There are 5 ways to turn a row about zero (a turn may also mirror it). The second row of each pair is the first, turned, with some noise. The first 45 pairs use one turn. New pairs use 3 turns, one after the other, and a turn may come again.
(in the rows, 128 means zero)
Known pairs, each followed by its turns in order:
[125 150 150 117 150 129 125 165]
[126 146 136 136 122 106 126  82]
Q692

[130  47 141 138 145 108 115  75]
[ 92 106 102  80 187 118 141 174]
Q692

[149 148  94  78 100 166 129 120]
[153 169 159 156 107 152 158 151]
Q16

[114 112 132  90 169 143 158 135]
[141 101  94 117  97 151 147  98]
Q581

[121 102  90 105 125 119 156 118]
[132  94 115 117 157 147 118 101]
Q581

[184 129 127 121 119 124 154  94]
[ 85 150  92  98 149 131 131 136]
Q576

[185  92 194 163  70 147 128 108]
[211 129  94  72 176 129 106 146]
Q692

[132 119 135 116  91  96 109 150]
[114 129 150 100 124  97  99 112]
Q673

[ 93  74 158  92 120 137 125 138]
[115  97  75 107 133 107 162 105]
Q692

[126 150 209 126 112 124 132 155]
[142 128 136 120  93  84 178 173]
Q581

[ 84 135 122 125 115  47  71 125]
[167 188 140 184 115  98 126  82]
Q576

[116 182 141 123 159 127 165  47]
[ 77 165 110 142 101 175  64 153]
Q576

[163 110 165  66 138 114 180 170]
[149  72 112  55  91 134 154 150]
Q581

[143 112  65 130 179 110 104 162]
[101 115 138 172 173 119 173  83]
Q16

[136 136 141 118 111 151 138 134]
[128 113 116 125 138 122 125 157]
Q576

[116 129 128 136 115 116 138  66]
[141 143 161  94 110 101 105 116]
Q16

[ 82 118 128 144  91 141 105 130]
[156 125 141 132 114 127 120  70]
Q673

[ 94 138  98 150 209 127 181 116]
[ 91 101 142 125  55 183 106  98]
Q576

[ 93 140 152 110 136 105 203  48]
[ 62 155 104 196 154 122 188 102]
Q673

[138  94 143 120 143 151 172 154]
[120 119  86  84 122 140 161 123]
Q581

[147 135 105 121 165  97 136 103]
[ 91 161 122 121  96 143 137 109]
Q576

[118 141 134 155 112 159 111  90]
[116 159 136 119 103  89 111 147]
Q16

[132 143  86 133 151 153 135 131]
[114 152 140 170 122 125 133 105]
Q16

[ 76  74 109 137 102 118 123 132]
[102 108  99  93 114 162 177 134]
Q692

[131 120  84 115 169  78 123 105]
[158 117 143 121 129 135  73  75]
Q581

[ 76 123 109  79 147  47 165 176]
[109 197  89  83 116  50 157 119]
Q673

[158 140 122  96 209 118 158  93]
[ 74 137 134 162 144  73  77 151]
Q692

[135 116 152 146 109  54 153 129]
[134 178 124  79 113 101 150 161]
Q692

[121 127  86 123 128 114  93 137]
[135 136 112 112  86 127 101 124]
Q673

[105 153 103 104 109 123  83 137]
[138 139 147 126  68 111 110 116]
Q673

[182 109 149 123 113 118 135 109]
[162 153 126 105 170 132 119 146]
Q16

[113 168 140 153  90 153 191 100]
[110  80 137 160 137 126 196 101]
Q673

[133 139 159 127 110  84 144 135]
[170  99 104 105 129 133 117 127]
Q16

[144 180 133 137  87 178 133 142]
[153 113 106  93 129 103  97 184]
Q576

[ 95 140 139 131 136 141 137 152]
[151 100 133 145 104 136 118 139]
Q576

[107 113 121 199 115 135 132 142]
[103 103 121 152 134  86  81 137]
Q16

[ 99 135  54 170 138  99 108 115]
[133 149 161 106  85 100  95  66]
Q576

[145 167 136 136 145 125 184 146]
[ 99 101  98 106  97  87 117 130]
Q581

[131 133 145 129 125 126 137 156]
[134 128 113 115 119 113 135 151]
Q581

[121  93 145 114 125  79 122 147]
[113 163 125  96 153 102 103 112]
Q673

[144 109 135 158  97 120 102 127]
[133 115 128 122 154  92 124 162]
Q16

[133 103 174 121 135 115 142 125]
[145 126 140  97 117 115 167 120]
Q581

[120 138 125 102 129  68 121 157]
[103 163 132  89 109  90 125 132]
Q673

[126 117 161 132 132 119 180  99]
[124 125 105  90 107  96  94 152]
Q692

[155  83  88  96 181 138  75 134]
[ 76 127 113 177 201 134 148 122]
Q692

New pairs, each followed by its turns in order:
[168 125 133 122 129 129 139 115]
[129 164 111 117 129 111 125 123]
Q581 Q576 Q581

[113 134  86  97 133 146 172  91]
[132 160 105 127  81 160  93 152]
Q16 Q576 Q581

[ 85  94  77 134 132 144 189 114]
[147 112  53 123 104 165  92 146]
Q16 Q581 Q576

[135 120 112  51 118 188 109  66]
[113  83 149 173  52 159  78 110]
Q692 Q581 Q581

[176 159 133 147 120 118 175 125]
[146 125 186 137 110  98 142 158]
Q581 Q673 Q692

[129 122 154 115 125  72 106 145]
[128 136  87 148 154 144 124  90]
Q673 Q692 Q576

[119 121 141 118 121 120  96  92]
[105 104 132 107 153 119 139 154]
Q16 Q16 Q576

[126 151 131 159 104 109  88 151]
[ 97 112 138 102  96 118  90 118]
Q576 Q16 Q581

[117 123 105 177 138 102 104 129]
[159 108  90 134 129 134 113 165]
Q673 Q16 Q576

[128 175 147  97 118 111  62 151]
[177  72 162 132 137  99 147 106]
Q692 Q581 Q581

[137 125 132 161 143 124 198  86]
[126 164 139  77 176 111  93 112]
Q581 Q581 Q16

[154  91 133 172 173 102 147  70]
[139 118 170 137 198 141 148  72]
Q576 Q692 Q576

[122 115 150 115 124 155 115 121]
[134 131 132 131 130 122 136 170]
Q576 Q673 Q673

[126  88  85 143 128 163  78 133]
[149 105  70 144 124 149 115  79]
Q673 Q16 Q16

[115  47  49 125 174 117 125 143]
[ 69 150  53 122 126 132  55 113]
Q16 Q581 Q576

[117 109 113  47  82 142 130 143]
[ 80  68 135 166 154 164 156 122]
Q581 Q576 Q576

[116 113 124 124 114 106 105 132]
[155 134 130 135 142 125 105 136]
Q673 Q673 Q576

[106 156 123  91 145 138 145  84]
[ 85 167 156 112 135 105 128 108]
Q581 Q673 Q16

[166 154 132 136 127 144 117 154]
[134 120  91 116 162 124 142 140]
Q673 Q576 Q673

[ 97 146 140 129 141 152  94 118]
[128 130 151 123 100 111 168 144]
Q673 Q576 Q576

[ 96  47 144  92 129 133  56 125]
[133  38  76 132 138 176 131  96]
Q16 Q16 Q692

[ 82 128 118 171 112 130 123 144]
[ 94 126 140  90 118 150  97 140]
Q673 Q581 Q16

[131 116 166  89  79 171 154 105]
[147 140 127 215 126 120 114 140]
Q576 Q673 Q692

[134 127 131 120  62 138 147 150]
[152 136 101 102 150 111  83 101]
Q692 Q673 Q673

[135 131  67 137 140 131 116 134]
[135 150 147 101 121 168 147 153]
Q692 Q576 Q581

[ 86 145 126 143 160 127 123 155]
[159 131 121 119  97 121 175 133]
Q576 Q16 Q576

[129 105 156 119 163 106 112 128]
[142 147 111 146 151 105 163 133]
Q16 Q576 Q581

[150 209 131 149 128 145 132 121]
[155 162 114 107 177  76 129 118]
Q581 Q576 Q16

[132 123  76  51  99 139 118 206]
[170  69 119  51 115 115 188 113]
Q581 Q576 Q581

[137 154 130 126 121 120 110 160]
[152 126 129 134  91 126 121 142]
Q692 Q576 Q673

[173 123 123 132 112 121 158 109]
[146 141  99 123 143 137  89 154]
Q581 Q581 Q692

[125 155 114  55 168 119 136 117]
[136  75 113 148 160 103 175 102]
Q673 Q581 Q16

[143 165 119 123 170 131 127 177]
[112 164 121 179 160 125 108 145]
Q673 Q16 Q16

[144 123 170 140 144 125 122 113]
[117  88 125 132 111 115 142 105]
Q673 Q581 Q673

[111 145  79 129 207 195  99 135]
[137 103 138  61  91 167 184  70]
Q576 Q576 Q576

[148 119 128 115  80 153  77 134]
[104 131 154 176 120  99  97 155]
Q692 Q581 Q576

[176 133 143 117  98 128 144 128]
[126  72 132 127 126 127 111 141]
Q692 Q576 Q581

[126 137 171 161 162 160 139 169]
[160 103 123 158  86 163 148 159]
Q673 Q16 Q673

[ 47 126 115 135 133 142  47  82]
[191 142  70 155 186 187 128 105]
Q692 Q576 Q673

[141 128 137 111 100 115  94  84]
[137  78 101 118 119 144 135 105]
Q16 Q673 Q16

[126 113  98 140 141 126 123 134]
[127 122 129 104 129 114 151 114]
Q576 Q581 Q581

[116 125 127 122 134 114 122 134]
[122 136 142 134 135 127 121 116]
Q581 Q692 Q692

[125  99 159 127 138 105 126 104]
[140 151 147 124 167 128 142 148]
Q692 Q581 Q16

[155 131 184 103 158 137 123  73]
[128  94 138 169 168 110 150 183]
Q673 Q673 Q673

[ 62 122 116 166 141 170 123 115]
[166  77 136 162 147 124 179 140]
Q581 Q576 Q692

[184 151 121 136 129  88 146 178]
[105 158 130  78 103 160 132 180]
Q581 Q581 Q581

[ 70 130 158  99 121 134 176  96]
[ 84 134 190 152 135 139  86 120]
Q581 Q576 Q576

